The first 7 rows are patterns. Each new row is the sum of 2 different patterns, raised or lowered, with some noise. Before adding, each is slid sideways (what falls off one end comes back at the other) and multiplied by a number that may be negative. Names go in the order of the patterns.
Some rows, each with the names of its patterns after it:
[  6.5 -12.6  19.1  10.8 -10.4 -19.2  -3.4   1.7  13.2  -6.5  -7.0   2.7
  -1.1 -17.5   4.0  18.7   0.6  -4.5  -6.7  14.6 -11.8  -9.0   0.5  -3.2
  10.9  17.3  -7.1 -11.8  -5.0   7.6  -8.8  -2.3  -0.1  -3.4  -1.2   4.6
   0.6   4.0   7.2   4.1  -2.0]
bip
[ -0.5   8.2  19.7   7.7  -2.5  -5.7  -1.3  29.0  -3.1   6.5  24.5   1.1
   1.0   5.4  -5.0  -0.1  -4.9  16.8  28.1  -4.4  -3.2  -2.1   3.4  29.0
 -10.3   2.4  -1.1   2.9 -20.2  -7.9   7.0   2.7 -14.4  20.6   1.1 -12.1
   0.1  -0.5  -6.2   1.6   5.0]
nuno
[  4.0   1.1   6.3  12.3  -0.5  16.6 -15.2  -3.6   1.7   0.0   5.4  -7.7
   5.3   4.7   2.0  -8.4   1.2  14.6   0.6  -1.5   9.2   3.6  10.5  -5.1
   7.5   0.4   3.1   9.2   8.4   1.7  -4.4 -24.8 -23.0   2.0  -2.1  -2.1
 -20.0   1.9  -1.0   0.0  -0.8]
tak
[  0.7 -24.3   7.9   4.1 -13.1   2.2   1.7  -4.6  -8.8   5.1 -16.7   1.2
   2.3  -4.1  -9.4   2.7   1.4 -27.1   6.8   1.6   0.0  10.1  -1.0  -3.8
 -10.7  26.5   1.3  -8.5  21.7  -1.8  -1.4   1.1 -20.5  10.4  -2.4  -4.5
  16.5  14.2  -0.1  -2.8  -2.6]
rof
[  7.9  -0.5   5.3  -3.6  18.7   6.3   3.1   9.0  -2.5 -13.4   5.3 -15.0
  -4.3  -4.8  -5.2   7.1   0.2  -1.3   0.7   8.9   4.0   1.9 -10.4  -2.1
   4.3  -5.2   0.2  -1.3   9.8   0.7   2.9   4.2   7.5   3.3   6.7   2.1
   0.5  10.6  25.1 -20.1 -20.4]
gak
[  2.6  -0.4   6.2  22.6   4.4   4.1   8.0 -14.9   0.2  -1.3   2.0  10.4
  -7.0   9.4 -10.2   3.0   3.2  -0.9  -5.3   0.1  -8.0   5.0   7.5  -5.3
   0.5   0.9   4.0  -6.2  -3.2 -21.0   0.3  -4.6  -6.9  -2.8 -24.1  -8.6
   0.1   2.4  -5.7   3.7   3.5]
gesov
[ 11.1  13.6  17.1   6.6   2.2  11.1 -10.7  -2.7 -12.6 -29.0   1.5  -6.3
  -4.9   9.3   4.8 -15.4   4.4  -5.2   5.0  -4.1  -6.1  22.0   5.4   3.8
  -6.5  23.9  16.7 -11.7  -1.1 -11.2 -20.2 -11.3   4.5  -9.4  23.5 -17.5
 -29.0  -3.4   3.2   8.9   2.0]
Mep

New rows. What belongs after each?
[  2.7  -4.7  10.7  -7.1  -8.1   2.3 -17.4  -8.1  -3.2   0.7  24.2  18.4
  -1.8   3.0   8.9  18.8   1.1  -6.3  -0.7   4.6  -5.5   0.3  -4.4  -1.7
   1.9 -10.2  14.7   9.1   2.0   5.4  -1.6   7.2   4.8  14.6 -14.9  -6.8
   5.8  -9.9   3.7  -0.1   7.5]
tak gak
[  1.4  -4.9 -14.8 -26.0 -23.7   3.7  -5.1 -10.7 -15.9  -3.1  -4.8 -13.6
  -6.9  -4.7  -7.7  -6.7   1.1 -11.0   4.5 -16.8 -16.9 -24.9  10.4  14.5
 -17.5  -1.4  -6.0  -1.7 -26.7  -9.7   1.9 -12.3  -5.5  11.9  -7.1  13.7
  -5.9   3.1  -1.3  -8.6   1.2]
tak gak
[18.0 43.0 26.3 21.4 43.5 26.9 22.0 12.7  1.9 25.5  1.2 26.1 33.4 17.3
 14.1 27.7 16.4 20.7 25.0  7.4 39.8 28.6 23.4 11.8 42.5 36.2 -5.0 28.4
 17.3  9.4 23.0 25.6 14.2 31.9 31.0  4.2 15.0 42.2 28.6 24.8 32.1]
rof Mep
[ -6.2 -14.5  10.9  -5.6  -4.0  19.6 -26.1 -32.4  -1.9   4.6   8.2   0.9
  29.6   2.2   7.8  16.6  -0.3   5.9  -3.3   6.1 -13.0  -3.9  -0.6  -5.6
   0.5  14.0   0.1 -10.9  26.6  -9.4   1.9  -2.4 -13.0  15.8   7.1  11.9
 -28.3  14.9  18.9 -26.7   1.8]
rof Mep
[-14.5  -8.0  -3.5   8.7   8.2 -11.1  -8.1 -16.1  -6.0  12.3 -12.0 -10.0
  -8.0  -5.4 -33.6 -20.7  -0.7  -0.8   1.0  33.1  -7.0 -16.8  -4.5  10.5
 -14.1  -3.9  -1.0  -6.2  -2.4  12.1  -4.2 -19.3 -11.1 -21.9  34.4  -5.5
  -1.1  17.2  -9.7   1.5  -5.1]
nuno tak
[ 8.3  8.4 -3.2  3.9  8.1 15.9 20.3 -1.5 -1.7 14.5  7.9 15.6 21.0 22.7
 14.4 15.2  3.5  6.6 -0.1 12.6  6.2  0.8 11.3 -2.0 13.9  9.9  7.5  5.8
 14.3  5.3 12.5  6.7  4.3 10.4  6.0 11.1  3.8 12.5 -4.9 10.0  8.4]
gak gesov
[ 4.4  5.9 17.7  8.3  2.9  4.4 23.5 11.5  6.0  6.4 18.5  1.9  4.4 11.5
  2.3 19.3 31.7  3.8 -1.5 10.0 17.7  6.7  4.9 14.0  7.2 10.0 18.2 14.2
 14.5 13.1 -0.6 -4.5 16.2 -2.3 24.8  7.9  1.7 -7.7  6.3  9.8 22.8]
bip tak
[ -5.9  -1.4 -14.3   8.9  -9.9  -5.4   5.7  -1.7   2.4 -24.5  11.1 -13.0
 -10.6  -4.5 -24.9  -3.6  -1.4   2.5 -40.6 -10.0  11.7 -28.3  -8.7  -0.3
  -6.8  17.3 -22.0  -0.8  -4.7 -21.5 -13.9  -1.4  -5.2 -11.0 -32.1  -8.3
 -15.0 -14.9   0.5 -29.0  -9.3]
tak rof
[  0.8  -5.2 -21.4  11.1   4.5 -10.4   5.2   1.8   6.9   5.2   9.7  18.6
  22.7  -9.9  -6.2  22.8  15.1  -1.5  -6.3  -1.1  -9.4  -4.5  -2.5  -3.7
  35.1 -11.4 -21.2   9.5   8.1  19.2  -1.1  18.1  12.7  18.4  16.6  12.3
  12.3  -9.3 -24.1 -31.1 -18.6]
tak Mep
[-10.6   5.0   0.6 -15.4   4.8  11.9   2.0 -10.6  11.4   1.4 -20.8   4.2
   2.3 -11.3   2.5   4.2  -3.5   0.1  15.7  -4.4  -1.3  -2.5  -3.3  13.3
  -0.5   4.7  -0.5   4.1   1.3   3.2   2.4  -0.5  -6.1   4.4  33.2  -1.9
  -6.8  11.5   0.6  18.0  -6.9]
nuno rof
[ -1.2  13.4  -0.9  -0.2  -3.3 -12.1  -4.7  -5.9  -5.3   2.0 -10.1   1.1
  -9.4  -7.7 -15.5   8.8   6.2  -7.0  -7.3  -2.3   2.9 -17.1  -5.8  -4.2
  -5.9  -5.0   2.6 -17.8   6.3  -2.9  -3.7  -1.3 -21.0  -7.8  -1.9  -1.3
 -11.6  -2.1  -1.8   5.4  -1.5]
gak gesov
[ -2.5   1.3 -13.0 -11.9  10.3 -11.5 -12.9  -7.7  10.6   9.0 -12.2  -9.1
   7.2 -17.9 -13.8   6.5   7.4  -3.1  -2.0  -8.7   1.7 -10.3 -13.3 -16.5
 -10.9   4.2  10.1  -6.7 -29.8  -4.4  -3.4 -24.6  -5.1  -3.6  -8.5  -1.2
  -1.1  -0.2 -12.7 -18.0   2.3]
bip nuno
[ -2.4  -4.7   5.2   1.0   3.3   5.0  -1.5 -10.3 -19.9 -21.8  -8.7  -8.2
  -2.7 -22.3   9.5 -21.5 -13.1   5.4  16.5   0.2   0.2  -6.9   2.3  13.3
 -15.7  -4.9  14.4  -6.7 -16.8  -9.2   4.3   5.8 -15.4   1.8   5.0   5.4
  -0.6 -13.8 -13.0   5.2  14.5]
bip tak
[ -2.1  -6.5 -12.4   6.7 -20.3  -9.2  -5.1 -19.0   6.0   2.0  14.6  -0.9
  -5.0   8.0 -15.2  -8.5  -5.9   8.2   9.6  -6.6  -4.6   3.5 -10.9 -30.7
  -7.4  -3.6   3.5 -22.8   2.3   0.0  -5.3  15.5  11.4   4.4  -3.3  10.6
 -24.5  23.3  18.9  -2.1  -2.3]
rof Mep
[ 11.0  -6.7   3.8  -0.8   9.0   7.5  -4.0   9.0   2.3   4.9  -3.5   2.2
   1.4  -1.2  -3.7   1.7  12.1  -4.7   3.3   2.0   0.7  -5.4   0.2  -7.5
  18.2  14.4  -2.0   3.4 -11.2   9.4   2.6   5.9  -0.7   6.2   4.4   4.7
  -0.3   0.4  18.5  -2.7  15.1]
tak gesov
[  8.8   5.3  14.3  -7.8  21.3  14.6   8.8   3.2   3.3  14.3  15.4   9.4
   5.4  20.5   9.9   1.7   2.2  11.5   1.3   4.4  -3.3  11.8  -0.7   8.1
   7.5  -4.8 -15.4  26.4  30.3  22.8  27.9   4.5  15.0  -2.3  20.9   6.3
   3.9  13.0  21.9   2.8  21.6]
tak gak
[-12.9   0.9   9.7   5.9   1.4  13.9  -7.6   0.7   8.5  -0.9  -1.7  11.8
   9.3  -2.1  18.3   5.4   1.4   9.7  11.0  -1.2   7.4  43.8 -20.5 -16.5
   7.4  -8.7   5.8   1.8  24.1 -18.0   1.4  14.6 -20.5  -7.6   6.1 -12.1
  15.3 -11.6  -1.2  10.0 -13.9]
rof gak
[  4.2  19.7   3.8 -21.1  11.0   6.8 -19.8  18.1   3.1  -1.4  12.4  12.3
   7.3  -9.9   2.2   3.6   7.5   6.8  -5.7 -19.0  16.6  10.7 -14.8   1.0
  28.3  -5.8   0.2   4.0  17.0   3.7  -4.2  17.1   8.7  -7.9  -0.8   4.1
   3.3   6.9  -3.4   7.5  -7.7]
nuno rof
[  5.7   5.1   4.8   0.3 -14.0  -6.8  -4.4 -13.5 -19.9  -2.0 -10.7 -15.1
  24.8   2.1 -21.8  17.1  -8.6   0.4  -5.9 -23.7  23.1   0.5  -3.1   3.8
  27.8  12.1 -15.5  -6.3 -11.9 -38.2  -6.6   3.8 -20.5  19.0 -16.3 -30.7
 -12.6   4.0  -7.5  -0.6   8.6]
rof Mep
[ -0.5   6.6  -3.4   6.2  -9.6  -2.1   7.5  -5.3   2.3   2.7   1.1 -15.1
   9.8   3.3   6.5   6.0  -2.8   2.8  -5.1  18.7   0.9  -0.1  17.8  12.6
   1.6   6.1  -7.7  10.9  13.6   4.3  13.1   9.9   5.1  -0.9  -1.7   1.2
 -13.6   4.2  -7.5  -8.4   1.9]
rof gesov
[ -8.2   5.9  -4.6  19.0   5.0 -29.7  -5.5  12.5   6.0   1.0  13.7  18.3
  10.4  17.9   1.8   8.2  -5.8   4.3 -12.3 -24.3  23.0  -9.5  -4.4   7.4
  -3.0 -11.5   7.0   4.6 -16.2  -4.4   1.5   1.7   6.6   4.8  -5.3  35.7
   6.2  -7.1   2.5 -21.8 -26.8]
rof Mep
[-14.0   7.3 -13.1 -25.6  -5.1   0.8   8.3 -20.3   1.2   8.7  -9.8   0.4
  -1.8   1.2   3.9 -11.9  -8.6 -16.6 -13.5 -17.2  -6.8   2.9   0.3 -12.8
  15.0 -12.2  -4.2   2.7  -8.2   6.9   2.6   4.1 -10.8  19.9   4.1 -12.0
  -1.9  -3.3 -16.4 -10.8  16.0]
rof Mep
[-14.0  -9.2 -14.8 -11.6  16.4  -5.1  20.4 -12.4 -26.5   4.8  -2.0  16.2
   1.7   8.4  12.4  18.8   7.0   9.7   7.2 -11.4   4.3  -7.7 -20.1   0.4
   1.9   0.9  24.0   5.6  -5.8  10.4   0.1  23.4   5.7  -3.4  16.6  10.3
   2.9  -3.8  19.1  15.4 -10.7]
gesov Mep
[ -6.6  -6.0  -8.9 -22.7   4.2  16.2   2.4  -0.7  -7.7  -2.3  -8.3 -13.0
  -8.4  -8.0  -0.8  14.9   3.5   6.4  -5.0  -0.2   6.5 -11.6  -2.8   0.3
  -3.8  -9.3  -2.0  -2.2   9.0   3.6  -2.7   1.8   1.9  -7.6   1.0   4.4
  -9.3 -15.5  -8.6  -3.8   0.5]
bip gak
[47.1 36.3 29.9 31.7 26.1 26.0 16.4 26.5 16.9 16.6 32.0 33.2 27.7  3.0
 33.3 15.4 12.6 29.5 26.0 20.4 34.1 29.9 17.6 20.5  9.7 32.2 36.8 29.3
 23.8  2.1 50.5 28.0 25.0 39.1 42.2 33.5 25.2 15.5 45.2 12.5 25.2]
nuno rof
[  5.7   0.5  32.9  42.5   3.4   3.1   4.3  10.8  18.8   3.5  12.8  -1.8
  11.6  -9.0  -2.2   8.1  13.1 -16.2  27.0  10.5  -6.5   2.5   9.4   2.8
  -7.2  16.7   8.2  15.4  31.8  13.5   3.2  -4.6  23.2  34.4  -0.2  27.7
  29.0   8.1   8.8   0.7  10.1]
nuno rof
[-17.3 -34.8 -42.5 -26.0 -34.4 -32.7 -43.2 -33.3 -23.0 -35.7 -32.2 -36.2
 -18.7 -32.2 -27.8 -39.2 -37.4 -31.8 -34.0 -26.0 -12.0  -5.8 -29.5 -25.2
 -24.3  -9.4 -27.2 -23.0 -27.8 -29.1 -23.3 -11.2 -48.4 -52.9 -22.5 -41.1
 -14.2 -28.5 -16.9 -24.3 -31.0]
tak gak
[ -2.4 -11.9  -6.6  -2.4  -6.6 -12.6  -2.1   0.6 -24.8   5.2   3.1  -0.9
   3.8   0.4 -14.8  -1.0  25.3  -8.4 -21.8  12.6  -3.2   4.3  -5.9 -24.0
   7.0  -5.8 -18.0  12.0  18.8  -2.9  -8.6 -10.2   5.8 -30.3  -1.9  -0.4
 -16.0   4.4   9.1 -11.0 -17.8]
bip rof
[-17.5 -10.3  -5.4 -21.1  -4.0  -2.6  -2.0   4.8  -3.9  -0.5 -12.3  27.9
   6.0  -6.1  17.8   1.8 -15.0  17.2 -11.5  -1.2 -22.0  -9.7  15.7  24.6
  -8.3 -11.5  -2.0  -2.4 -41.0   9.3  19.6 -14.3  -3.7  -6.6   7.4 -21.3
  -5.9 -17.6  -3.0   9.9  11.3]
bip rof
[  0.4  11.1  13.2  -7.5  -2.0   9.6  15.9  19.4   8.0  42.8  -8.0   3.0
  22.6   7.2  11.3   8.3  21.0   7.3  26.5   2.8   8.6  21.8  19.3   5.3
  13.7  38.1  10.0   4.3  14.3   0.0  12.7  18.5  25.0 -15.6   5.3   1.5
 -26.5  11.9   9.3   7.1  16.4]
tak rof
[-34.2  -2.7  23.9  -3.0   4.0  -6.1 -18.4  -6.6  -5.8  -0.3  -8.1  20.5
  19.8  -9.4  13.2  18.3 -11.2   5.6   5.0   1.3   3.4   5.9  -7.4  -6.3
   0.2   4.1 -12.8  -8.4   8.5   6.1   4.1 -31.0   3.9  -7.0 -22.0  -5.9
  -2.1  -8.8   4.0   1.9  -4.0]
nuno gak
[-41.2 -17.3 -11.3 -26.8 -25.4 -22.3  -8.2 -31.0 -31.3 -31.0 -31.6  -2.5
 -18.5 -23.2   2.0 -21.0 -21.4 -18.0 -33.2 -25.3 -28.3 -13.1 -10.0 -30.8
 -28.1 -20.0 -21.5  -6.8 -29.6 -23.4 -25.2 -28.9 -40.4 -33.3 -22.3 -28.2
 -37.6 -13.5 -26.1 -34.5 -32.3]
nuno gak
[ 15.4   9.0 -14.3  -8.8  -1.6  -0.7 -27.5 -14.5  -2.3 -27.7  -6.8  10.1
 -12.3   5.8  -0.4  -4.3  -6.3 -13.1 -12.2 -17.5 -12.4 -14.8  -8.5  -9.4
 -13.8  -4.0 -15.2 -16.4  -8.0  -7.4 -19.8  -5.6 -10.9  -8.4 -23.8 -25.9
 -11.4  -8.0  -7.0 -19.6 -45.4]
nuno gak
[-14.9  21.5  28.0  -2.7   4.6   0.8  10.1 -13.1 -13.7   1.6  -3.8   3.9
  27.8   1.6  21.3   9.0   4.7  15.3  -4.8  12.7   6.7   3.9   0.0   7.0
   4.9  21.1   5.6  -1.5  14.5   6.4   7.3  -4.6   9.9   6.3  16.8   0.2
   6.9   5.9   6.9  21.6   3.3]
gak gesov
[-12.5 -32.9 -15.7 -43.5 -10.5 -21.6 -27.5 -28.6 -23.5 -34.3 -34.2 -34.8
 -46.7 -43.2 -50.4 -13.0 -20.8 -29.4 -51.6 -31.5 -26.8 -52.2 -35.0 -31.8
 -25.4 -26.1 -42.4 -25.9 -40.8 -58.6 -28.8 -36.4 -23.0 -38.9 -51.3 -24.1
 -39.5 -36.0 -32.9  -9.5  -0.3]
nuno tak
[-49.2 -30.8 -24.6 -34.4 -43.3  -1.7 -28.0 -18.0 -34.5 -42.6 -31.1 -19.1
 -12.3 -22.4  -7.9   3.4  -4.7 -20.8 -26.7 -17.1  -4.7 -26.9 -26.1 -21.4
 -21.0 -27.3 -22.1 -21.1 -19.6 -37.5  -5.4  -2.2 -23.4 -28.4 -29.6  -5.0
   6.3 -29.3 -25.5  -8.0  -9.8]
nuno Mep
